There are 4 nested groupings, the coarsest first. Each group lies inside one group of the grouping before and may be the whole of it. The rows also spread widely along 14 directions, which tell nothing about the answers.
(in the rows, 128 means zero)
Some rows, each with its group in each grouping after it:
[157, 124, 96, 127, 96, 124, 90, 144, 144, 146, 122, 148, 142, 126, 144, 147, 136, 98, 84, 111, 99, 93, 148, 77, 106, 99, 85, 92]  ruma Biras matu Z_612
[149, 134, 144, 131, 162, 153, 110, 134, 148, 115, 116, 135, 129, 108, 138, 107, 155, 90, 140, 120, 116, 88, 119, 144, 108, 109, 154, 122]  tik rara Bisak Z_668
[140, 149, 127, 150, 146, 155, 146, 124, 155, 121, 148, 121, 145, 108, 128, 98, 137, 112, 146, 150, 151, 120, 123, 143, 112, 108, 151, 137]  ruma Biras nipub Z_889
[137, 149, 89, 160, 85, 120, 112, 125, 155, 162, 124, 112, 152, 152, 126, 132, 127, 123, 82, 157, 142, 143, 159, 99, 93, 105, 131, 104]  ruma fifup telar Z_788
[115, 146, 127, 135, 164, 124, 136, 162, 101, 102, 167, 145, 146, 73, 86, 77, 129, 146, 165, 145, 164, 169, 129, 190, 114, 128, 152, 143]  tik zar kom Z_500
[148, 113, 142, 149, 117, 134, 70, 119, 122, 141, 132, 89, 130, 116, 183, 122, 117, 163, 117, 110, 138, 132, 175, 123, 124, 128, 176, 104]  tik mirar Rep Z_429
[110, 118, 129, 110, 124, 163, 148, 122, 140, 101, 130, 108, 116, 146, 168, 141, 91, 106, 152, 110, 132, 148, 120, 106, 145, 141, 126, 131]  tik mirar tapap Z_723
[126, 113, 135, 113, 118, 132, 160, 132, 113, 120, 136, 132, 106, 135, 119, 124, 103, 139, 145, 131, 114, 155, 133, 130, 149, 127, 123, 131]  tik rara Bisak Z_244
[132, 130, 100, 135, 108, 116, 142, 155, 154, 135, 112, 129, 126, 120, 143, 126, 90, 134, 126, 110, 129, 150, 148, 103, 126, 123, 112, 144]  tik muraz gunur Z_566
[117, 122, 112, 140, 108, 89, 109, 153, 125, 121, 122, 129, 178, 101, 118, 121, 142, 163, 133, 120, 126, 163, 122, 108, 144, 140, 88, 132]  ruma fifup Bekek Z_730
[140, 124, 143, 170, 135, 127, 125, 98, 115, 106, 149, 96, 117, 134, 144, 97, 96, 159, 122, 182, 152, 146, 145, 136, 139, 106, 168, 128]  ruma Biras matu Z_460
[147, 159, 112, 122, 86, 112, 132, 153, 140, 127, 101, 141, 131, 134, 106, 104, 125, 119, 105, 102, 90, 119, 133, 110, 136, 117, 93, 121]  ruma fifup Bekek Z_706
[132, 106, 128, 121, 132, 128, 144, 134, 133, 121, 110, 132, 124, 124, 127, 125, 132, 124, 149, 136, 108, 139, 120, 122, 132, 124, 133, 135]  tik rara budi Z_311
[136, 167, 103, 135, 122, 139, 141, 105, 155, 94, 117, 106, 130, 142, 148, 106, 133, 127, 89, 145, 82, 132, 133, 67, 176, 140, 98, 107]  zipa tofi goruz Z_691
[123, 149, 141, 162, 120, 114, 146, 122, 160, 127, 124, 119, 139, 140, 127, 126, 130, 142, 123, 123, 135, 126, 116, 124, 146, 125, 114, 147]  tik muraz gunur Z_440
[164, 93, 128, 96, 158, 159, 107, 148, 119, 89, 121, 135, 110, 75, 163, 90, 124, 114, 154, 123, 92, 131, 144, 123, 129, 120, 150, 118]  tik mirar tapap Z_553
[103, 185, 139, 129, 108, 100, 115, 170, 91, 143, 147, 151, 165, 122, 58, 116, 161, 147, 138, 89, 142, 126, 122, 188, 112, 134, 119, 112]  tik zar guf Z_393
[115, 161, 142, 157, 115, 117, 137, 137, 144, 127, 133, 124, 125, 135, 117, 116, 100, 138, 135, 95, 174, 126, 119, 163, 130, 124, 135, 160]  zipa dipu fut Z_766
[131, 141, 112, 179, 130, 122, 81, 140, 161, 145, 117, 139, 141, 140, 121, 131, 115, 60, 79, 145, 193, 99, 124, 157, 44, 78, 162, 131]  ruma fifup telar Z_741
[116, 111, 102, 120, 160, 120, 146, 147, 89, 118, 180, 156, 133, 91, 86, 116, 128, 142, 137, 184, 141, 178, 146, 147, 110, 128, 120, 122]  tik zar kom Z_801
[122, 120, 128, 155, 152, 98, 73, 133, 137, 124, 104, 133, 147, 128, 164, 151, 130, 104, 104, 111, 141, 77, 127, 110, 102, 116, 113, 127]  ruma Biras nipub Z_488
[149, 118, 161, 144, 120, 107, 111, 134, 122, 127, 117, 134, 107, 122, 120, 110, 112, 135, 106, 111, 126, 104, 130, 151, 132, 108, 131, 140]  ruma Biras Gar Z_529
[129, 130, 147, 111, 144, 168, 96, 124, 137, 100, 111, 101, 132, 110, 183, 111, 143, 131, 162, 79, 113, 106, 122, 114, 157, 149, 148, 118]  zipa Botes seta Z_79
[136, 103, 124, 92, 153, 160, 95, 144, 128, 158, 125, 142, 130, 100, 135, 142, 164, 80, 128, 107, 129, 89, 137, 142, 82, 132, 144, 113]  ruma Biras nipub Z_488
[109, 119, 141, 150, 140, 97, 112, 133, 117, 72, 96, 132, 120, 148, 127, 121, 105, 111, 119, 146, 121, 132, 100, 129, 135, 112, 134, 139]  tik zar kom Z_801
[125, 156, 133, 164, 183, 98, 92, 128, 138, 134, 129, 126, 127, 113, 158, 122, 129, 129, 84, 122, 148, 82, 161, 131, 111, 136, 124, 132]  tik muraz gunur Z_440
[138, 101, 128, 134, 182, 121, 125, 138, 114, 131, 167, 161, 115, 76, 146, 129, 112, 154, 149, 129, 155, 114, 153, 137, 118, 125, 116, 143]  zipa Botes seta Z_79
[118, 111, 101, 140, 101, 86, 104, 170, 109, 132, 121, 148, 141, 105, 93, 120, 118, 157, 114, 124, 144, 174, 132, 139, 118, 121, 118, 136]  zipa Botes seta Z_79
[133, 140, 138, 151, 114, 134, 108, 106, 106, 117, 153, 107, 125, 148, 133, 120, 126, 147, 104, 156, 120, 137, 153, 120, 137, 116, 146, 89]  tik zar kom Z_801
[137, 152, 132, 146, 121, 141, 124, 103, 158, 128, 119, 94, 141, 142, 147, 115, 145, 124, 104, 136, 118, 114, 135, 104, 141, 129, 134, 117]  ruma Biras nipub Z_488
[106, 114, 117, 126, 130, 140, 159, 133, 142, 123, 136, 114, 121, 130, 155, 138, 81, 127, 156, 124, 156, 170, 136, 118, 130, 140, 131, 152]  tik mirar tapap Z_553
[129, 121, 148, 113, 126, 119, 130, 117, 107, 157, 147, 97, 108, 107, 131, 105, 120, 193, 105, 115, 128, 158, 181, 136, 166, 176, 131, 132]  ruma fifup Bekek Z_706
[143, 137, 150, 120, 157, 165, 148, 108, 142, 126, 142, 143, 105, 138, 126, 127, 139, 76, 128, 139, 127, 71, 112, 144, 112, 108, 134, 126]  ruma Biras matu Z_460
[145, 87, 124, 87, 95, 147, 154, 129, 99, 99, 111, 138, 78, 160, 145, 138, 73, 105, 145, 130, 80, 129, 128, 95, 146, 106, 116, 115]  ruma Biras nipub Z_488
[110, 82, 104, 102, 128, 110, 104, 150, 95, 182, 153, 144, 167, 94, 91, 162, 181, 151, 126, 142, 139, 159, 146, 136, 96, 153, 111, 113]  ruma Biras nipub Z_488
[126, 92, 120, 124, 160, 125, 131, 138, 129, 143, 136, 144, 138, 98, 122, 136, 144, 120, 140, 151, 143, 129, 130, 137, 100, 127, 132, 143]  ruma Biras nipub Z_889
[101, 145, 129, 165, 109, 122, 145, 113, 136, 101, 136, 96, 140, 158, 138, 118, 85, 136, 130, 146, 165, 163, 114, 120, 147, 126, 125, 142]  ruma fifup Bekek Z_730
[97, 136, 154, 127, 169, 150, 88, 100, 112, 128, 140, 101, 147, 135, 140, 136, 187, 134, 127, 131, 140, 104, 121, 144, 131, 164, 157, 104]  zipa Botes seta Z_79
[110, 101, 109, 80, 120, 182, 162, 134, 88, 119, 155, 130, 131, 142, 122, 145, 129, 107, 202, 148, 115, 161, 118, 127, 116, 130, 144, 96]  tik rara budi Z_311
[156, 93, 165, 149, 84, 114, 121, 131, 163, 117, 124, 149, 136, 109, 113, 134, 144, 148, 126, 88, 123, 128, 81, 129, 169, 106, 88, 157]  zipa dipu fut Z_766
[118, 147, 152, 127, 145, 128, 184, 144, 155, 127, 131, 139, 117, 111, 113, 111, 117, 136, 165, 93, 144, 127, 110, 159, 148, 143, 115, 180]  tik muraz gunur Z_440

New rows. What belongs after each?
[132, 155, 136, 147, 130, 120, 129, 127, 131, 145, 134, 121, 111, 135, 123, 110, 105, 127, 103, 126, 153, 109, 151, 152, 113, 118, 146, 136]  ruma Biras matu Z_460
[101, 131, 96, 105, 122, 149, 136, 144, 133, 120, 136, 125, 131, 123, 124, 129, 121, 113, 124, 116, 140, 164, 124, 115, 134, 150, 108, 127]  zipa Botes seta Z_79
[128, 70, 141, 147, 96, 97, 91, 132, 113, 145, 76, 126, 123, 159, 116, 153, 134, 125, 119, 147, 120, 139, 114, 140, 99, 101, 175, 125]  tik rara budi Z_311
[143, 77, 205, 124, 127, 154, 146, 107, 164, 96, 108, 108, 100, 108, 167, 117, 117, 151, 174, 80, 116, 133, 91, 133, 199, 139, 144, 175]  tik zar kom Z_801
[129, 158, 132, 149, 123, 113, 160, 138, 153, 163, 150, 147, 135, 126, 108, 136, 124, 137, 127, 113, 152, 118, 139, 145, 110, 122, 110, 144]  tik mirar tapap Z_723
[133, 72, 142, 125, 148, 114, 85, 126, 122, 132, 119, 155, 110, 125, 139, 168, 138, 107, 102, 122, 130, 92, 118, 128, 109, 119, 118, 132]  zipa dipu fut Z_766
[137, 125, 115, 121, 104, 141, 149, 134, 136, 132, 148, 128, 138, 116, 105, 116, 139, 138, 122, 139, 112, 170, 134, 117, 145, 125, 110, 117]  tik rara Bisak Z_244
[143, 131, 132, 130, 156, 140, 136, 107, 137, 121, 122, 102, 91, 128, 182, 109, 95, 144, 118, 141, 106, 124, 183, 99, 142, 137, 156, 124]  tik zar kom Z_500
[125, 173, 130, 116, 114, 150, 159, 139, 130, 140, 166, 136, 172, 119, 111, 129, 166, 147, 186, 102, 116, 123, 123, 130, 134, 138, 102, 107]  tik mirar tapap Z_723
[108, 125, 150, 128, 137, 127, 118, 128, 108, 109, 139, 128, 156, 126, 121, 134, 153, 128, 153, 120, 132, 114, 97, 141, 137, 134, 116, 124]  ruma Biras nipub Z_889
[110, 141, 105, 131, 104, 109, 128, 147, 150, 137, 92, 119, 161, 140, 115, 132, 150, 128, 122, 121, 109, 153, 124, 106, 127, 136, 119, 127]  tik rara Bisak Z_244
[111, 153, 132, 160, 168, 112, 100, 122, 125, 92, 113, 110, 147, 139, 159, 118, 129, 124, 132, 141, 130, 110, 129, 118, 125, 126, 142, 120]  tik rara Bisak Z_668
[129, 114, 117, 129, 100, 142, 158, 128, 105, 151, 191, 149, 117, 136, 103, 152, 91, 123, 131, 144, 167, 145, 139, 142, 107, 101, 107, 118]  ruma Biras nipub Z_488
[150, 114, 119, 95, 121, 176, 158, 116, 155, 172, 120, 125, 137, 134, 140, 148, 179, 120, 163, 138, 78, 118, 146, 95, 117, 131, 144, 102]  tik rara Bisak Z_244
[137, 182, 130, 144, 92, 136, 136, 147, 184, 149, 94, 118, 117, 142, 135, 110, 105, 110, 121, 59, 148, 100, 133, 144, 119, 120, 144, 155]  zipa dipu fut Z_766
[127, 47, 119, 99, 124, 148, 128, 141, 119, 87, 84, 103, 109, 106, 158, 102, 87, 124, 170, 153, 118, 200, 118, 118, 138, 132, 176, 155]  ruma fifup Bekek Z_730
[116, 143, 142, 127, 131, 144, 117, 132, 150, 126, 114, 123, 126, 128, 128, 121, 143, 112, 123, 93, 140, 112, 109, 142, 134, 138, 136, 137]  zipa Botes seta Z_79
[123, 104, 139, 124, 115, 100, 98, 138, 93, 148, 98, 120, 101, 144, 114, 129, 117, 147, 98, 135, 120, 146, 161, 150, 109, 131, 173, 119]  tik zar guf Z_393
[123, 159, 139, 171, 136, 102, 105, 121, 151, 128, 107, 118, 136, 150, 130, 125, 143, 118, 84, 131, 132, 97, 125, 129, 121, 120, 130, 129]  tik muraz gunur Z_440
[125, 92, 179, 139, 160, 114, 97, 108, 119, 135, 147, 142, 103, 122, 128, 153, 141, 126, 87, 122, 142, 99, 126, 150, 134, 133, 122, 132]  tik zar kom Z_801
[144, 124, 128, 140, 113, 137, 156, 128, 140, 144, 144, 129, 125, 124, 124, 124, 125, 148, 144, 139, 127, 142, 140, 127, 130, 115, 132, 132]  tik muraz gunur Z_440
[123, 108, 114, 153, 117, 120, 175, 132, 130, 83, 166, 152, 158, 119, 83, 123, 133, 140, 154, 188, 130, 186, 79, 119, 151, 102, 81, 142]  tik muraz gunur Z_440
[107, 138, 126, 117, 128, 143, 145, 116, 141, 158, 138, 129, 129, 158, 110, 152, 143, 94, 110, 137, 148, 117, 123, 135, 103, 137, 121, 124]  ruma fifup telar Z_788
[135, 111, 109, 135, 117, 131, 139, 135, 125, 150, 148, 157, 115, 133, 117, 150, 112, 124, 129, 145, 142, 128, 138, 124, 100, 100, 123, 121]  zipa Botes seta Z_79
[81, 89, 169, 94, 150, 124, 129, 117, 93, 96, 125, 134, 106, 152, 99, 155, 141, 107, 113, 128, 122, 143, 82, 153, 155, 162, 112, 137]  tik zar guf Z_393
[130, 97, 113, 120, 169, 161, 96, 154, 169, 148, 126, 162, 148, 78, 130, 145, 172, 69, 138, 109, 163, 101, 102, 146, 71, 118, 137, 141]  zipa Botes seta Z_79
[127, 164, 124, 160, 121, 106, 162, 134, 194, 140, 80, 119, 137, 147, 145, 127, 118, 130, 130, 108, 120, 111, 125, 103, 133, 127, 120, 165]  tik muraz gunur Z_566
[138, 101, 104, 114, 114, 139, 124, 141, 123, 126, 128, 131, 118, 117, 135, 126, 113, 131, 136, 134, 124, 154, 143, 117, 121, 122, 136, 126]  zipa dipu fut Z_766
[119, 115, 115, 132, 145, 132, 104, 112, 112, 159, 140, 111, 134, 136, 134, 140, 142, 128, 103, 169, 145, 131, 162, 126, 94, 139, 153, 106]  ruma fifup Bekek Z_706
[129, 153, 119, 149, 97, 110, 155, 119, 134, 126, 128, 104, 125, 151, 139, 109, 85, 166, 122, 141, 129, 156, 155, 103, 151, 127, 120, 132]  ruma fifup telar Z_788
[160, 86, 130, 134, 62, 143, 174, 100, 91, 124, 180, 135, 100, 167, 144, 152, 60, 172, 166, 169, 113, 157, 150, 86, 152, 80, 106, 98]  ruma fifup telar Z_788
[129, 125, 96, 136, 104, 115, 120, 126, 112, 100, 125, 138, 134, 154, 123, 136, 127, 132, 107, 164, 92, 141, 125, 79, 139, 108, 96, 94]  zipa Botes seta Z_79
[107, 104, 168, 137, 153, 105, 115, 128, 121, 127, 128, 139, 107, 118, 124, 138, 120, 147, 122, 97, 160, 116, 111, 162, 144, 144, 124, 162]  zipa Botes seta Z_79
[138, 118, 150, 112, 143, 105, 100, 130, 108, 140, 92, 139, 112, 136, 126, 134, 154, 119, 105, 115, 89, 73, 137, 132, 120, 132, 130, 118]  ruma Biras nipub Z_488
[155, 97, 127, 142, 87, 92, 91, 161, 121, 132, 105, 141, 134, 103, 121, 117, 121, 153, 119, 101, 109, 147, 137, 125, 131, 103, 122, 124]  tik rara budi Z_311
[125, 149, 106, 127, 118, 124, 143, 136, 108, 144, 144, 128, 126, 137, 128, 122, 98, 141, 134, 137, 135, 134, 165, 123, 112, 127, 125, 116]  ruma fifup Bekek Z_706
[118, 118, 148, 55, 153, 181, 126, 146, 107, 124, 138, 137, 80, 100, 130, 114, 127, 99, 137, 62, 124, 114, 130, 164, 143, 168, 133, 128]  zipa Botes seta Z_79
[117, 173, 109, 141, 146, 123, 135, 133, 131, 129, 165, 127, 120, 121, 105, 106, 118, 111, 69, 132, 150, 138, 153, 140, 125, 138, 101, 119]  tik rara budi Z_311
[123, 137, 93, 144, 119, 145, 167, 121, 157, 96, 139, 98, 163, 121, 163, 112, 111, 159, 175, 162, 117, 192, 139, 68, 156, 130, 123, 128]  tik zar kom Z_500
[98, 127, 140, 163, 127, 97, 105, 128, 147, 117, 94, 96, 175, 134, 137, 128, 146, 145, 135, 126, 146, 141, 99, 123, 137, 141, 134, 152]  ruma Biras Gar Z_529
[109, 131, 112, 160, 143, 136, 127, 141, 158, 95, 124, 129, 166, 127, 120, 122, 132, 83, 149, 158, 168, 149, 84, 145, 89, 103, 152, 146]  tik mirar Rep Z_429
[117, 105, 139, 126, 172, 106, 105, 125, 133, 93, 134, 137, 118, 101, 130, 121, 129, 107, 67, 129, 134, 122, 110, 122, 155, 146, 78, 149]  ruma Biras matu Z_460
[136, 121, 129, 139, 131, 137, 109, 123, 131, 112, 141, 126, 145, 116, 134, 124, 149, 137, 136, 136, 130, 127, 120, 124, 133, 121, 129, 120]  zipa dipu fut Z_766
[161, 136, 110, 180, 128, 138, 129, 135, 176, 129, 111, 116, 172, 107, 135, 93, 150, 132, 171, 177, 142, 145, 126, 134, 81, 82, 198, 137]  tik mirar Rep Z_429
[131, 128, 123, 121, 100, 135, 102, 156, 108, 79, 113, 118, 126, 121, 142, 95, 90, 111, 136, 99, 121, 140, 120, 128, 140, 110, 133, 119]  ruma Biras nipub Z_889
[121, 134, 160, 147, 114, 133, 141, 115, 135, 159, 131, 111, 123, 149, 117, 134, 139, 147, 137, 121, 147, 125, 128, 160, 127, 131, 161, 137]  tik muraz gunur Z_440
[124, 110, 143, 125, 115, 125, 83, 113, 98, 116, 145, 85, 151, 113, 160, 121, 145, 182, 116, 117, 111, 150, 152, 101, 176, 159, 120, 97]  ruma Biras nipub Z_889
[112, 151, 141, 137, 120, 151, 119, 93, 128, 127, 149, 100, 131, 171, 176, 162, 121, 136, 135, 104, 136, 95, 138, 97, 148, 141, 116, 102]  zipa dipu fut Z_766
[114, 91, 153, 146, 130, 135, 119, 97, 110, 135, 139, 113, 89, 162, 150, 155, 92, 140, 119, 145, 164, 130, 135, 139, 126, 122, 164, 131]  zipa Botes seta Z_79
[87, 85, 81, 108, 132, 146, 123, 152, 127, 125, 130, 136, 112, 122, 164, 171, 60, 85, 135, 106, 182, 165, 129, 111, 100, 139, 121, 146]  zipa tofi goruz Z_691
[96, 133, 124, 164, 128, 93, 88, 111, 122, 129, 122, 113, 178, 161, 129, 163, 167, 127, 97, 154, 135, 111, 113, 104, 116, 129, 109, 104]  ruma Biras nipub Z_889
[107, 146, 101, 119, 143, 155, 153, 133, 140, 163, 164, 118, 154, 115, 109, 131, 155, 124, 136, 152, 158, 164, 148, 143, 95, 152, 144, 121]  tik mirar tapap Z_723
[134, 115, 125, 150, 130, 98, 97, 150, 120, 122, 111, 137, 142, 106, 119, 114, 134, 151, 139, 131, 141, 134, 129, 149, 111, 114, 151, 142]  zipa dipu fut Z_766
[118, 158, 119, 128, 133, 131, 140, 133, 150, 113, 101, 122, 131, 146, 137, 119, 128, 105, 129, 125, 107, 121, 128, 110, 125, 130, 135, 128]  tik zar kom Z_500
[134, 108, 124, 106, 135, 140, 91, 147, 114, 90, 124, 129, 136, 95, 126, 96, 139, 108, 118, 126, 118, 145, 116, 132, 133, 131, 123, 117]  ruma fifup telar Z_788
[158, 116, 195, 115, 161, 123, 181, 110, 115, 83, 120, 157, 82, 126, 93, 89, 143, 140, 151, 148, 64, 99, 94, 158, 183, 116, 122, 151]  tik rara Bisak Z_244
[138, 121, 116, 141, 125, 153, 86, 146, 137, 101, 113, 116, 133, 118, 157, 109, 118, 93, 133, 123, 137, 127, 124, 130, 103, 101, 164, 115]  tik muraz gunur Z_440
[114, 106, 175, 128, 199, 129, 110, 104, 101, 74, 123, 110, 131, 113, 164, 113, 144, 138, 167, 142, 122, 98, 104, 140, 157, 149, 147, 139]  ruma Biras nipub Z_488
[143, 135, 107, 153, 107, 94, 138, 152, 98, 112, 157, 154, 106, 124, 105, 109, 67, 142, 106, 141, 135, 153, 154, 132, 126, 92, 99, 120]  tik rara budi Z_311
[119, 124, 81, 142, 130, 123, 108, 152, 141, 120, 128, 127, 156, 112, 138, 128, 128, 113, 113, 146, 139, 158, 138, 101, 104, 122, 115, 119]  tik muraz gunur Z_440
[131, 125, 144, 131, 147, 101, 76, 154, 98, 103, 134, 149, 144, 79, 96, 96, 168, 154, 113, 111, 122, 125, 114, 161, 143, 134, 115, 122]  zipa Botes seta Z_79
[138, 120, 136, 128, 165, 159, 95, 123, 136, 138, 144, 132, 128, 110, 123, 126, 172, 87, 97, 145, 136, 99, 129, 153, 94, 122, 152, 109]  tik muraz gunur Z_566
[122, 106, 129, 122, 162, 76, 135, 135, 94, 152, 121, 172, 100, 143, 125, 170, 106, 124, 114, 136, 120, 74, 151, 125, 99, 122, 95, 137]  ruma Biras nipub Z_488
[127, 156, 157, 114, 130, 143, 128, 108, 104, 87, 138, 91, 107, 131, 136, 84, 127, 167, 122, 114, 103, 139, 139, 135, 194, 163, 135, 119]  zipa dipu fut Z_766
[141, 54, 125, 115, 156, 161, 115, 130, 133, 149, 160, 140, 116, 80, 157, 145, 113, 111, 144, 136, 169, 140, 143, 133, 96, 123, 141, 141]  ruma fifup Bekek Z_706
[98, 102, 79, 105, 70, 127, 145, 174, 125, 144, 109, 134, 150, 135, 95, 146, 103, 105, 152, 119, 151, 195, 112, 128, 97, 123, 124, 141]  ruma Biras nipub Z_488
[119, 98, 101, 140, 103, 97, 111, 136, 143, 125, 134, 138, 140, 134, 131, 164, 115, 120, 70, 129, 127, 160, 127, 81, 132, 127, 67, 124]  tik mirar Rep Z_429
[167, 96, 156, 122, 118, 133, 148, 137, 144, 141, 134, 152, 90, 101, 134, 124, 110, 140, 133, 94, 113, 114, 136, 135, 147, 113, 112, 150]  tik muraz gunur Z_440
[136, 148, 121, 135, 148, 121, 135, 134, 115, 128, 146, 134, 137, 108, 114, 99, 134, 143, 135, 150, 130, 124, 148, 139, 118, 127, 127, 124]  ruma fifup Bekek Z_706
[144, 122, 120, 146, 119, 121, 113, 125, 129, 117, 144, 130, 121, 124, 115, 116, 126, 118, 76, 148, 120, 143, 136, 119, 134, 111, 110, 110]  tik rara budi Z_311
[104, 117, 127, 114, 158, 138, 142, 134, 116, 158, 164, 174, 135, 135, 102, 180, 152, 87, 148, 136, 150, 98, 117, 149, 75, 121, 115, 119]  tik zar kom Z_500
[133, 145, 132, 127, 145, 115, 87, 136, 122, 145, 121, 124, 155, 116, 153, 134, 166, 144, 127, 101, 105, 91, 156, 116, 116, 145, 130, 101]  tik mirar Rep Z_429
[117, 133, 106, 181, 176, 102, 109, 121, 158, 132, 127, 119, 140, 124, 166, 139, 117, 123, 95, 160, 164, 116, 152, 106, 98, 123, 128, 142]  tik muraz gunur Z_440
[136, 168, 145, 139, 131, 138, 112, 126, 136, 156, 136, 123, 168, 120, 130, 125, 188, 150, 158, 109, 111, 91, 144, 134, 116, 130, 149, 100]  tik zar kom Z_500
[136, 163, 112, 147, 117, 119, 88, 158, 118, 142, 152, 136, 170, 107, 125, 122, 146, 135, 132, 104, 142, 116, 150, 140, 93, 113, 129, 97]  tik mirar Rep Z_429
[144, 123, 102, 123, 142, 134, 131, 146, 145, 164, 149, 161, 141, 100, 122, 139, 138, 107, 129, 133, 146, 110, 148, 126, 80, 113, 110, 126]  ruma fifup telar Z_788
[144, 171, 132, 127, 105, 155, 151, 113, 102, 107, 182, 124, 135, 141, 118, 110, 130, 153, 140, 141, 98, 133, 147, 111, 158, 116, 106, 78]  tik zar guf Z_393
[140, 126, 133, 123, 100, 145, 171, 118, 161, 175, 112, 124, 115, 158, 112, 143, 140, 120, 131, 138, 116, 132, 135, 132, 107, 122, 159, 136]  tik mirar Rep Z_429
[150, 112, 149, 131, 87, 112, 142, 155, 128, 125, 129, 167, 136, 116, 63, 117, 149, 129, 136, 120, 114, 142, 87, 166, 127, 96, 116, 140]  tik mirar Rep Z_429
[130, 136, 126, 168, 115, 112, 134, 121, 144, 151, 147, 134, 146, 143, 121, 149, 137, 140, 116, 146, 144, 122, 131, 120, 115, 109, 114, 124]  tik muraz gunur Z_440
[111, 100, 115, 112, 122, 135, 172, 132, 111, 145, 150, 157, 126, 151, 82, 161, 129, 99, 145, 171, 137, 139, 105, 138, 95, 111, 112, 131]  ruma Biras Gar Z_529
[150, 121, 89, 170, 98, 86, 139, 153, 158, 89, 68, 145, 143, 148, 127, 114, 97, 112, 132, 175, 97, 150, 109, 88, 104, 68, 132, 144]  tik mirar Rep Z_429
[167, 104, 141, 128, 121, 125, 104, 121, 110, 77, 109, 120, 140, 115, 147, 100, 161, 163, 140, 156, 45, 129, 124, 87, 175, 114, 122, 94]  tik muraz gunur Z_566
[125, 107, 127, 120, 114, 133, 120, 127, 124, 122, 118, 132, 114, 142, 136, 142, 121, 127, 123, 121, 116, 129, 122, 111, 138, 125, 121, 121]  zipa Botes seta Z_79
